There are 9 hidden switches. A switch that is on adds its own fixed numbers to the row, and there is some noise. The rows also spread widely along 9 directions, which tell nothing about the answers.
In the rows, 128 means zero.
Some rows, each with its switches (1 for on, 0 for off) after it:
[ 91 147 141 122 139 111 157 176 101 190 109 108  93 108 157 136 147 140
 138 162  99 114 165 142 182 127 120 121 102 108 115 143]	0 0 0 1 0 1 0 0 1
[140 114 145 151  87 143 114 108 131 136 113 151 157 136  90 108 140 166
 122 133 117 125 109 124 129 149 147 115 112 127 164 159]	0 1 0 0 0 1 0 0 1
[ 85 192  80 108 180  68 175 191  95 175 110 157  86 116 216 143 187 148
 144 144 136 131 190 171 138 126 119 147 117 115 103 121]	1 0 0 1 1 1 1 0 1
[128 156 113  97 161 117 149 186  85 144 107  96 120 113 174 167 117 108
 118 170 186 136 145 183 124 104 156 148 145 143  88  58]	1 1 1 0 0 0 0 1 0
[144 125 127 128 112 122 153 143 123 156 119 134 131 123 126 123 134 175
 122 145 151 129 122 164 131 127 144 125 164 108 142  73]	1 0 0 1 0 1 0 0 0
[158 138  87 145  96 110 140 113 114 142  97 141 135  95 126 138 150 153
  90 133 134 119 147 128 115 173 137 131 141 115 144 129]	1 1 0 0 0 1 1 0 0
[ 76 125 199 108 110 131 172 139 104 162 142 180 112 140  84 113 146 166
 150 119 110 111 125 136 139 117 112 161 154  81 148 114]	1 0 0 1 0 1 0 1 0
[126 178 105 143 141 131 125 140  98 126 105 124 107  94 129 147 128  81
 111 142 103 105 146 115 123 145 139 115 104 163 101 164]	1 0 0 0 0 0 1 0 1
[117 113 183 116 111 148 120 137 134 174 167 144 150 163 106  83 125 111
 139 138 116 106 145 133 128 135 127 130 131 113 145 144]	0 0 1 1 1 0 0 0 0
[143  81 191 130  60 182 123 128 115 165  95  63 111 119  85 166  88 151
  81 142 131 118 123 123 138 142 121  95 167 106 184 140]	0 1 0 0 0 0 0 1 0
[124 108 118 131 131 153 144 145  83 135 125 167 127 171 150 137 126 175
 152 170 167  90 135 142 122 121 132  98 154 148 166 124]	0 1 0 1 0 1 0 0 0
[109 107 159 121  95 131 178 123 120 190 151 137 121 114 139 107 139 145
 111 121 150 100 187 137 121 147  78 148 167  81 130 112]	0 0 0 1 0 1 0 0 0
[129 135 115 118 143  97 129 152 104 143 111 166 165 138 108 101 152 146
 176 142 119 125 111 154 131 130 147 159  80 112 119 119]	0 1 0 1 0 0 0 1 1
[187 136  62 116 152  75 160 144  37 136  57 160 133  57 107 149 131 128
 146 165 151  72 138 137 107 153 104 197 137 125  84  99]	1 0 1 1 0 0 1 1 1
[103 130 144 123  95 100 157 143 143 182 132 161 124 130 120 100 169 186
 123 116  93 136 141 150 146 139 141 123 114  69 157 128]	1 0 0 1 0 1 0 0 0
[149 164 117 152 106 139 130 151 126 131 114  89 153  94 118 132 137 132
 115 159 108 146 116 160 148 124 173 124 119 136  95  97]	0 1 0 1 0 1 0 0 0
[191 129  79 133 128 108 113 145 117 143  87 116 145 118 138 145 119 130
 122 156 129 110 106 148 135 147 166 101  94 122 144 136]	0 0 0 0 0 0 0 1 0
[112 118 162 112 136 122 131 141 101 160 133 151 126 134 102 104 120 119
 154 163 150  98 140 135 150 132 126 147 164 125 133 118]	1 0 1 0 0 1 1 0 1
[153 126  85 109 140 108 152 170 104 178 104 126 112 129 177 146 121 145
 113 152 150 106 161 170 127 134 130 100 113 103 141 103]	1 0 0 1 0 0 0 1 0
[142 152 118 126 110 102 166 147  97 163 106 159 126  84 125 131 150 153
 106 126 109 108 155 144 133 148 133 157 113  87 114 114]	1 0 1 1 0 1 0 1 0
[112 149 133  99 159 130 142 160  94 152 127 114 127 132 146 136 110  79
 130 166 141 112 157 148 140 127 136 145 121 144 101  98]	1 1 0 0 0 0 0 1 0
[138 144 132 113 118 121 150 138 127 164 133 134 151 112 134 113 144 123
 119 109 155 134 148 171 100 133 122 158 132 100 103  94]	0 0 0 1 1 0 0 1 1
[ 30 170 216 134 111 149 155 162 102 136 149 148 104 126  92 147 154 152
 143  89 101 154 119 147 117  98 135 143 145 102 117 140]	0 1 0 1 0 0 1 1 0
[154 126 127 133  97 112 142 150 101 164  89  95 123  71  97 156 127 153
 114 137 114 120 118 148 140 148 128 136 141  81 130 123]	0 0 0 1 0 0 1 1 0
[172 133  90 154  84 117 133 136 138 145  93  96 138  75 122 150 147 171
  87 116 119 149 107 160 112 145 157 111 116  93 123 106]	0 0 0 1 0 0 0 0 0

New rows. What belongs after each?
[147 177 119 145 113 146 125 152 116 139 109  86 136  88 114 121 122  96
 100 176  70 123 145 138 170 141 179 104  93 150  94 121]	1 1 0 1 0 1 0 0 0
[160 147 114 139 114 129 124 179 119 148 108 121 132 124 141 143 127 164
 122 160 122 129 109 176 158 119 189  86 102 113 140 122]	0 0 1 1 0 1 0 1 0
[112 170 107 123 148  83 135 162 116 151 113 133 129 108 154 141 155 129
 141 122 145 147 125 167 122 124 151 144 100 101 105 125]	0 0 0 0 0 0 1 1 1
[148 132 132 134  97 116 130 119 129 165 115 141 146 115 118 112 135 146
 106 117 125 121 139 139 136 152 134 121  92  93 146 153]	0 0 0 0 0 1 0 1 1
[ 89 175 143 134 116  94 176 148 134 167 139 141 123  84 139 116 181 152
 124 102  97 155 151 153 139 129 134 160 109  79  87 113]	0 0 0 1 0 1 0 0 0
[165 105  94 124 143 135 129 112  90 113 106 167 144 145 123 129 114 140
 139 147 192  97 105 140  80 132 127 130 160 165 135  91]	1 0 0 0 0 0 0 0 1
[133 128 122 107 155 129 161 164  25 139  64 132  97 104 102 173 118 132
 158 192 100  73 120 110 150 132 107 169 132 145 119 124]	1 1 0 1 0 0 0 1 0
[131 156 134 121 115 132 134 139 122 153 125 159 127 135 121 118 143 139
 111 115  95 126 128 140 116 141 145 122 105 112 146 145]	1 0 0 1 1 0 0 1 0
[122 156 138 151 114 158 152 147  90 133 127 145 105 120 143 164 127 152
 110 131 137  96 137 144 123 121 139  91 125 133 138 143]	0 0 0 1 0 1 0 1 0
[115 105 159 109 137 140 158 137  77 150 143 185 145 171 112 107 119 139
 176 161 156  74 145 135 133 125 107 152 150 122 147 120]	0 1 0 1 0 1 0 1 0
[165 132  94 136 155 115 112 114  93 120 122 180 171 128 114  95 127  96
 155 148 149  85 127 123 102 144 130 152 101 164  98 141]	0 0 1 0 0 0 0 0 1
[109 179 160 126  93  94 139 149 156 174 129 133 130  85 117 110 164 143
  92 101  70 161 144 152 159 139 172 141  80  67 112 134]	1 0 1 0 0 1 0 1 0
[ 82 115 164 113 111 124 178 157 109 189 129 162  91 127 154 132 155 189
 109 111 156 118 182 160 117 129  97 131 159  88 143 111]	1 0 1 1 0 1 0 0 1
[149 149 126 139 108 135 159 137  86 145 117 169 124 110 129 147 152 159
 108 117 133 103 144 141 110 145 119 147 133 110 130 137]	0 0 1 1 1 1 0 1 0
[ 70 149 161 147 140 158 146 149  73 115 154 220 110 180 137 135 151 164
 162 131 125  90 140 123 113 114 131 110 128 160 146 172]	0 1 1 1 0 1 0 0 0
[191 138 116 104 133 146 121 157 115 166 114  71 152 108 127 118  83  64
 105 190 132 103 146 162 151 135 150 123 135 142 107  77]	1 0 0 1 1 0 0 1 0
[167 128 140 122  92 124 134 126 134 156 110 151 164 119  74  81 141 157
 126 132 108 125 110 147 140 144 148 154 123  96 147 109]	1 0 0 1 1 1 0 1 1
[122 171 142 152 125 169 119 145 133 129 149  85 127 123 154 137 109  89
  99 156 139 128 137 151 144 114 173  74 125 166 103 125]	0 0 0 0 0 1 0 0 0
[117 156 154 100 145  99 132 177 112 165 114 123 123 128 130 127 142 121
 137 153 108 142 116 158 159 121 161 154 108 109 123 119]	1 0 1 0 1 0 0 1 0
[196 124 112 141  92 103 101 130 125 178  98 104 161  85  91 112 111 114
 112 168 101 101 131 132 174 169 160 124 103  87 142 156]	0 0 1 0 0 1 1 1 0
[130 156 136 123 109  95 139 163 116 184 115 141 136  87 103 104 140 131
 125 136  90 117 158 149 163 149 147 140  96  79 120 143]	1 0 1 1 0 1 1 1 1
[134 196 106 140 147 109 120 151 112  97 111 178 162 126 109 117 174 152
 159 111 108 154  65 161 104 110 183 153  72 142  99 124]	0 0 0 1 1 0 0 1 1
[134 154 143 124 127 153 126 161  91 147 111 119 125 115 122 137 117 100
 102 152 119 114 155 145 124 137 141 133 113 145 108 131]	1 1 1 1 1 0 0 1 1
[ 84 181 134 146 118 118 144 167  83 150  87 133  71  69 124 176 163 151
 103 119  60 127 149 122 139 142 129 120  98 122 112 186]	1 0 1 1 0 0 1 0 1
[142 130 143 145 110 156 121 160 107 155  87  54  94 109 134 172 110 143
 106 189 117 118 107 137 181 121 159  85 141 142 142 132]	0 0 0 0 0 1 0 0 0
[ 80 160 123 129 133  84 155 152 119 161 125 164 121 107 140 124 188 167
 157  98 121 149 134 159 111 127 124 154 113  87 111 135]	0 0 0 1 0 0 1 0 1
[131 117 162 154  59 150 136  74 145 150 149 173 144 124  90 101 148 169
  90  82 112 108 137 112 102 168 112 117 133  92 170 169]	0 0 0 0 0 1 0 0 0
[135 157 102 110 145  87 150 154 108 158 115 168 138 122 131 113 154 140
 144 124 108 117 135 156 124 133 144 149  90  95 116 116]	1 0 0 1 0 0 0 1 0
[157 146 102 143 103 132 123 104 152 150 154 152 172 146 167  93 147 116
  91 119 157 122 179 147 103 166 140 114 115 129 139 134]	0 1 0 0 1 1 0 0 0
[137 131 161 123 108 138 116 124 141 149 132 151 156 145  91  89 118 127
 125 135 122 119 116 141 143 132 160 116 112 116 148 126]	1 0 0 0 0 1 0 1 1
[162 128 113 144  99 138 103 120 125 143 101 133 152 133 103 106 127 136
 113 166  94 114 122 122 152 163 169  95  92 150 158 161]	1 1 0 0 0 1 0 0 1
[100 173 135 113 133  83 153 202 141 201 112  52 102  81 165 134 162 137
 126 171  80 166 145 174 209 116 163 133  95  80  85  99]	0 0 0 1 0 1 0 0 0
[131 109 126 144  89 114 114  95 158 157 149 193 154 164 121  90 153 167
 121  84 108 116 132 120  98 165 132  94  90  91 188 192]	0 0 0 0 0 0 0 0 0
[114 125 110 115 145 129 153 145  82 142 127 220 136 191 170 123 161 185
 160 127 184 101 150 161  95 126 118 133 133 129 169 134]	0 1 0 1 1 1 0 1 1
[113 149 108 122 160 101 149 177  86 144 113 157 110 138 140 131 147 156
 175 177 120 105 118 150 155 115 151 128 142 137 138 117]	1 0 0 1 0 1 1 0 0
[135 128 156 138 103 173 163 121  70 143 118 148 107 100 100 151 112 133
 110 132 127  67 151 110 126 139  94 125 152 124 134 147]	0 0 0 1 0 1 0 1 0
[110 143 211 140  76 194 133  95 118 135 160 152 130 138  76 115 112 103
  88 107 125 102 155 111 112 155 116 130 174 134 164 159]	1 1 0 0 1 1 1 1 0
[166 157 119 122  92 104 159 143 126 165 107 130 144  72 121 120 154 155
  87 121 122 142 142 167 125 147 146 170 131  77 105  78]	1 0 1 1 1 1 0 1 0
[150 133 104 130 155 151 147 145  62 113 107 121 115 114 134 166 109 116
 141 174 159  85 118 139 111 111 120 125 159 178  99  94]	0 0 0 1 0 0 0 0 0
[153 160 106 131 158 123 136 121  67 113 105 137 127  93 108 142 130  81
 155 165 138  87 118 108 111 139 110 186 156 171  87 125]	0 0 0 0 1 0 1 0 0
[125 148 144 139  89 159 121 122 144 130 137 115 128 135 134 146 136 135
  75 103 160 157 135 161  81 140 151 104 172 132 150 112]	1 1 0 0 1 0 1 0 0
[152 117 119 113 129 117 181 131  38 147  77 131 120  67  91 162 126 126
 142 157 133  78 148 112 117 152  70 211 153 110  90 104]	0 1 0 1 0 0 0 1 0
[137 150 118 117 138 141 139 161  97 144 111 102 125 121 137 136 130 110
 125 177 116 123 141 147 136 130 145 136 134 158 110  98]	1 1 0 1 1 0 0 0 0
[160  97 167  93 107 119 125 151 138 181 118  77 157 111  87 104  90 115
 124 166 152 133 114 169 151 124 152 161 161  87 124  54]	1 0 1 0 0 0 0 1 0
[101 149 150 148 121 155 125 136 111 134 146 171 128 159 119 109 137 141
 146 135 110 107 129 133 133 120 149  85 104 145 146 165]	0 0 0 1 0 1 0 0 1
[111 136 106 123 137 123 142 147  97 146 119 169 127 142 146 124 145 139
 130 133 129 112 159 144 106 136 125 119 108 141 127 133]	1 1 0 1 0 0 0 0 1
[120 117 112 122 139 121 137 131 108 146 157 200 137 171 138 101 132 136
 152 124 158  87 152 144  91 137 118 108 146 125 160 130]	1 0 0 1 0 0 1 0 0
[186 124  92 140  70 112 145 117 122 153  71 125 136  63 102 148 141 184
  70  96 127 134 122 156  93 162 127 128 119  80 137 109]	1 0 0 1 0 0 0 1 1
[130 166 114 136 155 146 129 125 104 124 157 185 150 151 138  98 137  85
 150 135 120  87 148 125 102 135 131 127 100 168 108 154]	0 0 0 1 1 0 0 0 0
[184  97  94 141 137 143 128 121  62 121 113 198 147 153 114 121 114 150
 166 176 161  44 120 119 113 140 120 116 147 162 156 136]	0 0 1 1 0 1 0 0 0
[122 213 117 162 116 132 135 134 122 124 145 172 139  97 142 117 179 123
 106 105  78 130 147 135 117 141 162 127  76 138  91 166]	0 0 1 1 1 1 0 0 0
[136 151 158 131 116 152 135 146 115 141 123 124 141 120 106 118 131 136
 133 140 137 134 111 161 135 111 153 136 135 127 119 106]	0 0 0 1 1 1 0 1 1
[148 154  75 115 138  83 169 161  98 160 104 155 123 102 167 142 146 158
 129 138 156 113 154 171 123 136 135 137 135  91 123  90]	1 0 0 1 0 1 1 1 0
[ 57 182 161 125 123 118 155 167 139 168 157 137 100 120 156 123 164 131
 105  97  81 151 162 150 129 123 141 113  94 101 111 135]	1 0 0 1 0 0 0 0 0
[112 104 168  97 138 128 102 180 129 188 141  80 139 179 130 107  88  93
 163 192 142 118 142 158 177 119 153 102 137 108 160 128]	0 1 0 0 0 0 1 1 0
[126 148 153 100 119 112 165 148 114 172 122 113 137  83 101 106 132 122
 125 142 129 129 145 163 151 122 131 175 136  94  87  68]	1 0 0 1 0 1 0 1 1
[139 107 147 105 130 151 145 138 112 172 152 148 153 166 147 100 109 116
 136 147 201  94 170 172 117 121 103 131 166 119 145  92]	0 0 0 1 1 1 0 1 1
[122 137 135 121 130 131 152 146  72 145 109 141 130 115 110 141 128 116
 142 151 103  92 143 122 133 140 115 155 110 120 115 144]	0 1 0 1 0 0 0 1 0
[107 106 161 148  87 171  89 144 157 161 162 195 128 212 134 102 123 177
  99  98 113 113 141 152 107 132 162   4  96 123 218 202]	1 0 1 1 0 0 0 0 1
[157 178  77 124 162  97 134 181  86 148  96 119 114 102 182 157 121 108
 121 182 147 110 154 166 155 131 170 115 115 140 102 114]	1 0 1 0 0 1 1 1 0
[155 147 133 147 118 185 128  98 107 116 147 127 157 129 124 117 108  74
 105 153 165  96 152 122 106 149 127 134 160 185 106 115]	0 1 0 0 1 1 0 0 0
[176 110 134 130  81 110 126 119 135 169  95 143 146 117  81 103 130 170
 113 144  95 116 104 128 159 163 155 125 106  78 180 139]	1 0 0 0 0 1 0 1 0
[136 141 175 136  74 118 130 107 150 146 136 153 163 107  53  85 139 147
 122 108 104 139  97 137 133 140 161 156 141  77 148 118]	1 0 0 0 0 1 1 1 0
[130 124 168 130  88 144 109 114 140 167 154 147 131 137  96 102 122 107
  95 113 108 106 156 117 116 168 128 112 144 112 165 171]	1 0 1 0 1 0 1 0 0
[128 139  86 146 132 126 133 133  88 124 101 166 113 142 168 165 152 161
 121 131 145 106 138 126  96 146 133 105 105 150 149 167]	0 1 0 0 0 0 0 0 0
[188 123  97 124 113 140 119 149 147 151 130 108 164 137 139 116  99 124
 100 145 173 127 126 195 112 122 174  82 133 118 138  57]	1 0 0 1 0 0 0 1 0
[122 158 176 134 110 138 109 151 133 142 153 143 168 130  69  90 123 109
 146 130  77 125  98 146 143 119 180 128  84 110 108 141]	0 0 1 1 0 0 0 1 0
[139 120 165 126  92 139 112 127 136 157 143 147 148 135  79 106 110 117
 112 114 135 117 124 141 114 146 147 116 149  99 156 134]	1 0 1 0 0 0 1 1 0
[125 156 127 119 116  97 136 165 105 172 111 157 117 115 121 131 157 152
 124 123  95 124 139 147 131 144 142 144 113  82 140 147]	1 0 1 1 1 0 1 1 0
[140 149 126 153 115 149 126 123 122 122 137 118 133 118 134 139 115 127
 112 139 172 119 121 150 113 127 152  99 167 149 124 112]	0 0 0 0 0 1 1 0 0
[148 160 113 124 120 115 119 158 119 159 107 123 133 105 117 123 135 122
 114 133 102 129 131 158 134 141 152 123 104 112 130 137]	1 0 0 1 1 0 1 1 1
[143 167 120 139  96 133 166 110 125 145 146 172 144  95 134 116 139 125
  78  91 134 107 173 147  90 149 129 132 120 105 106 110]	1 0 0 1 0 1 0 1 0
[204 121  71 174  88 140 126  97  84  88  80 180 167 115  78 133 145 195
 126 144 123  99  80 122  99 159 150 124 125 150 153 134]	0 1 0 1 0 1 0 0 0
[182  58 148 116  71 133 118  96 145 176 149 170 183 155  52  62  97 146
 126 116 149  87 131 140  99 162 117 121 168  64 202 110]	1 0 0 1 0 0 1 1 0
[103 140 159 128 114 134 126 146 128 135 138 208 159 189 106  84 145 180
 153 117 119 133 108 163 126 113 173 111 104 114 170 129]	1 1 0 1 0 1 0 1 1
[144 154 106 108 151 107 169 144  73 151  96 130 111  90 147 147 123 111
 127 169 146  93 151 131 142 138 118 172 133 129  99  95]	1 0 0 0 0 1 0 1 0
[128 193  94 129 134  98 165 138 124 172 138 132 131  82 189 112 171 101
 103 122 112 127 200 148 131 158 117 153  91 108  75 127]	0 0 0 1 1 1 0 0 0
[152 163  86 150 132 129 149 136  74 105  96 179 121 109 122 150 135 159
 128 130 161  96 121 155  93 131 139 123 141 147 126 115]	1 0 0 1 0 1 1 1 1
[117 142 146 113 137 119 136 129  93 143 132 165 135 135  93 112 120 102
 151 136 128  92 130 119 119 138 123 150 136 121 135 137]	1 0 0 0 0 0 1 1 0
[137 146 146 112 117 120 144 133 120 158 147 162 150 132 105  87 132 124
 142 139 132 111 141 152 131 135 136 159 153  96 134 102]	1 0 0 1 1 1 1 1 0
[114 148 102  81 187 102 153 215  80 178 124 122 123 145 205 144 116 101
 152 184 166 111 186 188 146 108 144 128 116 126  98  73]	1 1 1 1 0 0 0 1 0
[157 119 124 146 103 136 118 143  92 141  96 124 117 120 113 152 122 154
 112 172 130 106 128 129 144 154 155 106 155 137 160 142]	1 1 1 0 0 1 1 0 0
[ 28 178 184 124 149 126 136 153 134 150 187 189 116 168 160 105 167 117
 143  80 136 144 165 148 100 107 134 120  93 129 104 162]	0 0 1 0 0 0 0 0 1
[206 156  63 141 114 103 135 127 100 125  81 184 166  95 106 119 152 161
 115 135 129 115 112 153 108 154 156 160 103 123 115 110]	1 0 1 1 1 1 0 1 1
[129 149 148 125 110 118 144 143 112 168 127 136 135 107 110 110 143 130
 135 133 122 116 155 147 143 142 117 155 134  90 124 133]	0 0 0 1 1 1 1 1 1
